There are 4 nested groupings, the coarsest first. Each group lies inside one group of the grouping before and may be the whole of it. The rows also spread widely along 15 directions, which tell nothing about the answers.
In the rows, zero is written as 128.
Known rows, each followed by its group in each grouping:
[122 147 123 121 155 125 169 123 118 152 155 134 102 132 101 135 177 156
 168 145 153 162  81 140 101] : K254 goram gane lofak
[127 132 149 111 113 102 149 122 111 155 136 132 115 118 133 132 151 142
 115 142 122 131 108 129 144] : K861 mim Bul pab
[143 119 125 153 134 137 146 102 197 182 122 153 129 179 177 118 130 112
 158 108 126 108 144 161 151] : K861 pubu Suvi zin
[158 127 146 137  10 175 136 137 128  95  99  67 107 143 169 173 142 126
 126 169 136 129 125  87 150] : K254 goram vakov Fusez
[116 113 126 127 108 113 136 121 133 182  77 166 106 113 124 115 103  80
 172 109 152 115 128 119 146] : K861 Muto nodok Vuzuk
[152 162 148 112 140 158 144 184 189  81  89  87 153 112 140 196 154 155
 179 108 110 202  82 181 151] : K731 Beg vit gaka
[153 117 138 130  50 116  97 118 156  95 114 115 167  82 122 151 133 121
 198 113  69 120 154 135 128] : K731 Beg taze kinin
[110 145 138  98 119 123 140 167 142 131  68 140 146  99 125 108 124 121
 120 105 141 152 113 150 146] : K731 Beg vit Fival
[123 138 114 129 180  91 142 158  75 117 151 139 163  82 101 128 152 135
 131 131 171 127 105 156 112] : K861 mim zeku pav
[118 129  92 122 159 120 165 129 104 177 125 148 126 141 121  73 141 106
 117 117 183 143 121 149 126] : K861 Muto Sur duzib
[101 125 142 119  78 145 161 112 114 164 101 134 112 122 164 115 113 102
 142 148 119 135 105  99 132] : K254 Pabig fozet gufal
[117 121 135 117 157 144 153 156 154 151 103  80 166  90 167 117 114  60
 157  85 107 182  96 170 102] : K731 fazo dibon nafa
[ 94 130 186 124 144  93 125 167 124 125 146 156 135  82 112 146 153 125
  99 166 116  83  93 130  98] : K731 fazo Benid koru
[ 99 157 112  83 149  80 174 137 132 165 148 150 186 112 149  66 160 143
  70  81 131 161 146 160 156] : K731 Beg tudan levu
[130 133 134 107  93 114 115 143  89 112 109 131 122  82  84  97 153 152
 103 161 141 126  93 129 100] : K254 goram lopil bos
[124 140 112 108  91 147  93 170 109  75  99 106 136 132 114  83  93 108
  76 148 111 121 138 138 139] : K254 goram lopil Kap
[ 94 143 134 100 134 120 151 165 128 149 103 172 158  98 100  66 159 129
 104 104 149 128 121 150 105] : K731 fazo Benid Famom
[ 99 164 177 109  77 138 142 151 149 111 157 172  93 145  87 178 168 178
 157 162  91 105 116  96 147] : K254 goram gane kolat
[148 130 153  94  55  95 135  81 132 160 178  74 125  70 155 131 149 130
 134 121  66 181  89 126 127] : K254 goram vakov vere
[120 153 100 140 151 125 148 153 172 172 126 179 138 104 138 111 127  82
 184  81 167 166 103 154 135] : K861 mim zeku doda
[110 131 104 118 119 109 130 109  85  89 147 140 179 136 119 127 103 134
 173 137  85  96 168 138 136] : K731 fazo dibon Kubu
[105 139 112 123 130 135 154 159 110  99  89 143 146 120 110 153 135 122
 184 134 131 138 140 123 135] : K731 Beg tudan levu
[149 109 130 122 143 114 151 112 122 152 113  83 136 168 145 135 131 136
 146 103 140 126 145 166 164] : K861 mim zeku doda
[127 144 127  80 138 105 134 127 100 102 146  78 143 162 123 116 111 159
  97 117 102 147 137 174 170] : K731 Beg taze kinin
[139  83 105 138 107 108 101 179 110 107  75  93 176 106  42 127 144  89
 205  38 155  70 234 146 126] : K861 mim zeku doda
[107 120 117 135 150 124 167 135  98 117 116 129 178 115 168 137 141 116
 125 164 110 124 143 111 123] : K254 goram lopil Kap
[149 141 108 136 129 141 156 125 157 147 147 124 134 146 162 124 161 129
 132 132 128 164 111 149 140] : K861 Muto nodok Vuzuk
[128  98 145 119  92 135 103 178 103 129 124  43 103  92  83 127 125  54
 149  96 117 130 135 126 101] : K861 mim zeku doda
[128 114 128 134 112 142 116 123 134 149 118 128  88 115 100 136  99  78
 220 116 112 127 113 135 109] : K861 pubu Suvi zin
[135 108 142 117  69 117 135 155 137 134  87  96 144 114 113 116 178 125
 110 111 136 112 168 122 126] : K731 Beg vit Fival
[ 87 119 137 138 187  97 146 143  88 159 171 129 111 100 112 126 136  83
 138 164 157 113  85 131  72] : K731 Beg vit Fival
[117 130 137 113  70 128 149 128 118 138  97 140 159 159 106 115 112 145
 182  55 210  69 179 146 168] : K731 Beg taze kinin
[111 132 134 121 107 146 147 120 120 126 131 111 151 154 144 131  93 117
 174 102 131 106 147 138 150] : K254 goram gane kolat
[134 139 146 121  91 111 105 112 136 137 173 120 140  72 124 108 112 110
 159 112 117 126  88 153 104] : K254 goram gane kolat
[124 136 105 133 117 145 131 130 104 126 126 137 132 120  98  94 117 116
 177 121 180 119 108 147  98] : K254 goram gane kolat
[121 145 122 134 125 138 142 156 161 141 143 135 143 140 125 114 147 118
 144  97 170 118 130 147 128] : K254 goram lopil Kap
[125 134 201 130 128  83 106 139 189 161 180 121 127 123 162 144 114 105
  85 115 146  70  88 175 140] : K731 fazo dibon Kubu
[121 102 173 132  83 157 106 122 114 115  81 105 135 124 112 134  68 109
 205 109 143  62 120 153 122] : K254 goram vakov Fusez
[132 132 110 140 113 127 171 116 129 171 145 150 129 116 155 118 181 120
 147 144 130 159 114 114 115] : K861 mim Bul pab
[201 134  90 161 116 134  75 143 159  91 148  94  97 121  67 158 150 126
 211 119 168 141  96 183 107] : K861 Muto nodok Vuzuk

New rows. What belongs after each?
[112 152  86 132 157  80 146 151 161 146 173 173 155 153 123 109 169 121
 109 107 152 121 176 142 148] : K731 Beg taze kinin
[100 146 163 112 147 133 162 161 188 153 157 138 163 113 152 116 187 125
 108 115  64 156 114 150 109] : K731 fazo Benid Famom
[143 101 138 129 129  78 124  82 126 147 100 146 146 105 122 127 139 145
 172 143 112 104 127 156 118] : K731 Beg taze kinin
[108 146 122 123 103 152 140 139 103  85 140 127 155 149 135 139 114 142
 148 144 102 112 141 127 148] : K254 Pabig fozet gufal
[102 128 126 133 159 160 140 143 130 122 148 131 155 172 107  87 137 131
 145 123 123  92 143 165 100] : K254 goram gane kolat
[143 120  97 140 127 145 127 142 138 135  92 136 148 142 127  83 125 107
 136 104 157 113 151 163 127] : K861 pubu Suvi zin
[123 126 179  94  89 155 143 143  84 130 132  83 120 116 101 110 134 146
 113 123 141 120  88 150 121] : K861 Muto Sur duzib
[ 90 138 155 140 119 157 139 110 114 127 136 212 142 145 126 119  91 140
 188 156 119  60 108 137 133] : K861 Muto nodok Vuzuk
[123 117 135 107 151 116 165  86 116 167 108 116 139 107 144 111 138 136
 166 132  95 167  93 152 109] : K254 goram gane lofak
[ 97 113 135 101 143 100 134 149 107 139  85 132 115 123  80 111 138 114
 133 134 110 118 145 132 121] : K731 Beg tudan levu
[140 134 121 125 128 141 143 132 152 111  90 146 166 147 141 145 127 144
 165 115 105 131 150 159 173] : K861 Muto Sur duzib
[105 147 126 128 125 137 137 174 119 105 144 141 162 141 102 108 154 147
 112 116 160  91 144 146 126] : K254 Pabig fozet gufal
[115  84 115 120 188  92 189 106  98 164  47 124 149 167 131 138 164 145
 157 135 136 115 182 138 143] : K731 Beg tudan levu
[ 87 108 151 100 184  27 164 104 143 224  97 184 184  78 151 101 117  97
 134  62 142 102 145 159 147] : K731 fazo dibon Kubu
[133 144 126 134 112 140 147 142 163 137 129 154 158 117 148 134 144 122
 161 104 128 137 126 144 147] : K861 Muto nodok Vuzuk
[122 124 160 130  84 157  82 176 150 134  67 115  36 170  77 120  69  78
 136 130 211  71  99 137 140] : K254 goram lopil Kap
[132 166  94 109 208 105 183 133 117 143 165 129 144 139 117 115 187 180
 121 123 174 191  85 181 121] : K254 goram gane lofak
[122 131  62 124 114 111 130 115 146 168 165 127  88 177 101  83 141  86
 147 114 120 146 174 115 133] : K254 goram lopil Kap
[117 120 128 113 133 119 155 139 106 163 119 122 124 129 130 100 139 111
 104 116 146 124 136 134 132] : K861 pubu Suvi zin
[175 118 148 154 130 135 120 128 181 118  83  96 181  83 175 152 141 135
 167 114 134 140  82 192 117] : K254 Pabig fozet gufal
[ 88 140 117  94 112 117 149 150  63 111 145 131 146 106  78 109 137 132
 138 123 122 122 151 108 120] : K254 goram gane kolat
[128 131 138 126  77 118 115 126 117 109 114 137 109 125 131 142 111 119
 136 173 116 110 119 113 140] : K731 Beg taze kinin
[ 51 125 205 123 177 182 173 173 129 148 193  69 130 180 174 150  89  61
 130 123  97  93  98 147 106] : K731 fazo dibon nafa
[101  99 150 154 181 183 182 175 128 120  67 148 138 186 112 168 186 145
 172 163 116  84 161 125 109] : K861 pubu Suvi zin
[110 138 146 125 105 139 113 172 138 116 149 105 132 116 123 119 113  80
 124 115 129 111 122 140 114] : K731 fazo Benid Famom
[115 143 144 109  96 143 124 152 138 122  82 158 121 130 103  98 128 146
 119 135 137 116 109 143 137] : K254 goram vakov Fusez
[ 98 158 156  86  82  99 147 167 144 165 132 138  81 138 102 120 148 129
  83 109 165 132 124 112 168] : K731 Beg vit Fival
[139 128 122 128 122 116 140 138 107 123 111 111 121 154 107 129 148 152
 131 136 196 107 128 151 133] : K731 Beg vit Fival
[120 157  77 125 145 124 147 167 144  90  91 180 146 183  86 151 151 155
 176 120 149 126 179 141 167] : K731 fazo dibon Kubu
[107 135 178 117 134  94 140 137 130 138 119 141 152  80 159 153 117 124
 112 141 123 108  94 134 140] : K254 goram gane lofak
[ 91 129 136  94  89 101 163 117  64 122 168 118 164 111 126 120 155 146
 105 145  72 111 172  89 133] : K254 goram gane lofak
[154 130 131 155 117 142 134 152 149 140 131 110  97 137 134 165 140 106
 162 125 196 116 105 141 129] : K861 pubu Suvi zin
[ 87 178 126  97 177  90 188 140 150 178 147 189 119 115 159 141 144 134
 114 135 136 187  79 122 166] : K254 goram lopil Kap
[120 123 170 120 108 111 179 152  98 133 126  83 152  95 214 195 149 109
  77 164 102 141 121  86 166] : K861 mim Bul pab
[ 83 157 169 121 171 150 167 166 192 152 151 171 181 123 145 117 146 126
 164  77 120 128 100 180 115] : K731 fazo Benid koru
[140 143 128 119 128 130 150 124  89  91 129  80 143 102 166 178 104 127
 167 156 129 172  75 143 133] : K731 fazo Benid koru
[117 132 126 116 130 109 143 141 134 135 129 128 150 120 118 130 139 115
 157 107 128 130 135 147 126] : K731 fazo dibon Kubu
[105 113 106 127 140 108 166 133 130 147 131 131 170  92 143 133 173  90
 169 125  65 161 160 107 100] : K731 fazo Benid koru
[ 94 138 107 106 147 107 163 129 121 160 145 157 148 159 121  61 164 138
  89 123 128 124 159 145 130] : K731 Beg tudan levu
[ 91 132 153  78 150  74 158 117  71 151 140 114 152 132 138 109  95 137
  90 107 141 105 132 151 163] : K731 fazo Benid koru
[ 80 146 136 110 167 125 182 136 106 133 146 148 163 142 149 130 131 138
 140 138 116 131 123 141 137] : K731 Beg vit gaka
[123 124 171 130 112 144 127 133 110 127 206  97 146 147  95 116 141 145
 148  99 150  58 125 170 110] : K861 Muto nodok Vuzuk
[133 105 106 150 143  72 127  73 125 161 166 143 133 115 133 134 145 118
 179 152  94 106 136 133 109] : K254 Pabig fozet gufal
[121 115 120 132 132 130 146 197 138 157 105  99 136 117 128 109 153  66
  92  82 180 122 161 129 125] : K861 pubu Suvi zin
[127 131  84  97  77  94 141  71  53 155 178 112  79 141  78  90 134 130
 168 145 138 147 124 112 108] : K731 fazo dibon Kubu
[119 156 127 109 137 115 186 145 130 123 116 144 152 108 159 174 174 152
 137 151 114 182 101 122 145] : K731 fazo dibon nafa
[108 143 171 111 106 157 143 161 151 113 114 136 163 124 105 138 134 145
 187  88 130 107 115 164 121] : K731 fazo dibon Kubu
[165 140  75 157 127 102 138 126 102 119 146 115 114 138 121 149 166 144
 142 157 218 130 113 135 126] : K254 Pabig fozet gufal
[100 110 129 134 111 146 160 116 124 174 145 114 149 153 141  88 133  99
 158  91 146  95 153 136 112] : K254 Pabig fozet gufal
[138 118 128 138 129 118 116 139 137 134 104 111 110 139 127 124 134 118
 114 149 146 114 113 148 127] : K254 Pabig fozet gufal
[118 124 111 110 112 120 112 132  78 107 119  85  95 146 103 131  83 104
 140 144 120 123 131 128 146] : K254 Pabig fozet gufal
[104 151 127  92 100 116 135 149  94 114 139 108 138 108 133 113 107 118
  95 126 110 146 119 126 153] : K254 Pabig fozet gufal
[101 165 192  78 148 132 168 155 111  99 140 104 124 127 117 191 137 191
 146 144 100 160  65 155 155] : K731 Beg vit Fival
[ 75 124 196  96 112 123 155 149 125 152 115 130 120 150 144 138 114 115
  98 140 100  86 128 116 151] : K731 fazo dibon Kubu
[140 133 128 133 132  77  95 160 149 111 110 147 123  81 106 149 141 111
 124 153 128 128 110 141 125] : K731 Beg taze kinin
[134 131 126 137 122 114 133 137 107  98 153 128 113 130 129 189 141 132
 147 179  92 115 136 107 143] : K861 pubu Suvi zin
[ 99 130 161 116 133  97 161 120 142 172 134 150 131 126 158 137 133 116
 131 129 123 114 117 128 140] : K731 fazo Benid koru
[108 112 148 104 111  93 139 127 125 190  65 139  90  81 119 114 113  76
 151 119 147 146  96 117 119] : K731 fazo Benid koru
[116 128 170 139 143  97 148 137 125 150 134 158 130 124 171 163 124 127
  93 160 155  73 111 128 155] : K861 pubu Suvi zin
[101 157 119 111 126 124 167 113 121 141 127 187 138 193 172  84 129 160
  58 178 130 110 127 136 165] : K731 fazo dibon nafa
[140 110 125 110 101  53 125  59  83 189  94 139 116  93 166  70  81 108
  90 149 181 116  93 143 142] : K731 Beg taze kinin
[ 79 143 178 126 111 185 141 169 109 117 124 161 144 134 144 103  81 101
 113 143 143  74  94 138 131] : K861 Muto Sur duzib
[117 102 159 104  93 124 152 101  80 143 141  57 134 154 137 127 124 142
 126 119 114  96 146 133 141] : K254 Pabig fozet gufal
[ 96  95 232 117  90 140 118 129 106 124 154 103 150 111  79 136 140 156
 164 122  94  26 120 148  84] : K254 goram vakov vere
[169 128 114 132  73 151  87 103 162 133 135 142 145 102  81  59 135 135
 202  82 121 125 107 194  92] : K861 Muto nodok Vuzuk
[ 76 146  99 110 187 123 155 135  94 143 158 148 160 125 125  78  98 103
 145 109 119 142 114 160 115] : K254 Pabig fozet gufal
[114 129 153  83 116 111 117 154 111 130  82 115 119  90  89  96 125 131
 100 126 113 140 103 144 127] : K254 goram lopil Kap
[103 128 194 133  87 176 113 149 113 111 103 159 133 106 118 121  83 119
 160 145 137  61  77 145 115] : K861 Muto nodok Vuzuk
[162 167 106 115  65 131 120 161 151 106 126 104  70 140 103 152 158 140
 119 143 165 173 106 116 157] : K254 goram gane kolat
[150 128 157 132  30 146  79 137 167  94 152  97 101 157  99 142 134 124
 151 139  91  80 142 135 126] : K731 fazo dibon Kubu
[144 129  99 117  93 130 114 150 113 102 115  97 103 113  67 129 155 116
 177 132 123 158 128 129 100] : K731 fazo Benid koru
[156 154  62 136  85 166 131 154 143 102 119 113  98 213 111  91 154 134
 118 140 185 150 152 142 144] : K731 Beg taze kinin
[139 136 166 122  85 145 124 155 146  84 103 129 187  82 132 128 164 164
 128 139 101 122 107 158 110] : K731 Beg taze kinin
[121  96 121 152 145 139 116 150 135 141 141  80 122 127  94 122 141  70
 184 109 124 108 139 148  74] : K254 Pabig fozet gufal
[ 68 145 152 106 160 146 176 171 114 155 126 161 126 142  71 120 142 126
 187  91 181 113 106 148 103] : K731 fazo dibon Kubu
[118 136 121 154 121 167 178 148 117 120 134 147 154 132 163 158 157 116
 158 159 146 128 122 110 128] : K861 Muto Sur duzib
[138 113 153 129 106 148 119 120 133 139 102 121 134 102 164 101 112 104
 113 159  93 129  84 149 116] : K861 Muto nodok Vuzuk
[ 93 132 126 115 136  74 140 113  96 159 143 165 130  86 134 119 100  90
 146 139 132 119 110 119 123] : K731 fazo Benid koru
[130 121 129 161 151 105 165 156 174 174  95 140 138 132 150 167 162  96
 159  95 218 105 146 129 142] : K254 goram gane lofak
[116 151 153 130 113 154  93 170 145  86 119 178 142  93 106 120 101 125
 146 143  98  98  94 159 118] : K861 pubu Suvi zin
[134 131 132 107 103  91 135 106 129 113 130 114 184  78 133 168 127 148
 200  89  69 143 145 145 157] : K254 Pabig fozet gufal
[169 135  95 114  88 142 134 128 136 126 118  93 110 168 109 112 160 149
 134 112 141 159 144 152 158] : K861 Muto nodok Vuzuk
[120  95 205 117 119 103 161 157 134 169 101  79 126 130 161 185 144 115
  93 105 144  78 152 120 167] : K861 pubu Suvi zin
[121 151 130 129 118 127 167 123 131 131 105 177 150 129 157 140 145 155
 152 148 160 128 105 132 141] : K731 fazo Benid koru
[143 124 100 123  85 117 123  73 112 146 130 131  90 179 117  93 123 150
 142 159 122 114 133 134 142] : K254 Pabig fozet gufal
[118 109 103 128 118  97 142 105  96 132 126 134 175 112 131 114 126 106
 169 122 118 103 165 131 115] : K731 fazo dibon Kubu
[135 153 144 115  93 148 122 168 184  98 152 110 161 111 111 135 168 137
 154  98  77 149 123 163 116] : K731 fazo dibon nafa
[118 143 167 156 203 152 125 178 133  55 128 155 148 159 124 170 151 176
 114 220 120  81  79 177 104] : K731 Beg taze kinin
[131 117 203 123  92 148 157 116 143 156 133 104 105 140 176 160 156 147
 104 174  90 114  83 124 140] : K861 Muto nodok Vuzuk
[ 95 195 127  99  96 193 124 212 146  78 162 119  90 204  87 113 103 123
 113 107 158 132 118 150 159] : K731 fazo Benid Famom
[169  82 106 169  95 122  96  91 110 117 131  96 167 141 130  85 137 112
 144 149 153  54 156 165  76] : K731 fazo dibon Kubu
[126 149 139 117 120 109 156 151 132 132 116 154 154 121 152 150 134 147
 113 108 165 113 134 137 179] : K861 pubu Suvi zin
[114 111 169 106 146 142 107 144 144 114  78 113 124 142 107 109 113 126
 125 152  52 111 113 171 110] : K731 fazo Benid Famom
[130 145 152  81  51 121 152  93  97 139 129 111  78 131 116 139 141 167
 149 157 101 160  92 110 145] : K731 fazo Benid Famom
[103 152  57 106 109 144 159 136 102 142 158 139 168 172 138   4 142 109
  63 107 146 143 175 142 122] : K731 fazo Benid Famom
[119 116 122  95  92  85 154  48  55 162 168  84 118 114 189 107 102 118
  95 180  59 157 109 102 143] : K254 Pabig fozet gufal
[150 146 158 119 114 120 122 141 160 104 107 120 130  92 128 172 147 157
 151 142 105 153  82 153 137] : K254 goram gane lofak
[145  95  97 116  71  46 114  90  78 172 152  70 103  69 111 107 134  64
 137 119 144 134 152 103 109] : K731 Beg tudan levu
[ 94  93 166 115  79 142 157 145 100 156 109  74 126 152 141 109 139  92
 100 131 131  86 164 102 121] : K731 Beg vit gaka
[102 133 126 119 107 151 175 135  82 122 149 129 185 157 148  67 165 154
  76 143 146  91 154 134 109] : K731 fazo Benid Famom
[102 166  72 124 165 112 148 172 148 100 161 148 169 164 149 129 128 100
 108 121 104 148 174 141 165] : K731 fazo dibon nafa
[121 118  72 157 159  89 159 108  93 136 137 173 160 112 119 126 176 125
 166 167 142 114 160 108  97] : K254 goram gane lofak
[109 134 149  88  84 108 100 115 100 118  87 171 107 162  77  77  87 162
 107 149 125  66 131 151 153] : K731 fazo dibon Kubu
[139 108 164 122  82 117 113 104 117 144  45 133  99 104 107 149  86 128
 202 125 174  91  93 141 139] : K254 goram vakov Fusez
[114 108 118 129 163 117 149 165 114 124 121 103 119 156  98 136 190 115
 105 171  99 124 154 121  97] : K731 fazo dibon nafa
[119 150 144 117 130 129 139 133 127 111 171 123 149 153 173 134 117 138
  90 154  70 128 124 145 168] : K861 mim zeku pav
[ 56  98 194 105  80 100 153 165  69 172  80 168  83  90  46 138 147 102
 157 134 177  52 138  63 102] : K731 Beg taze kinin
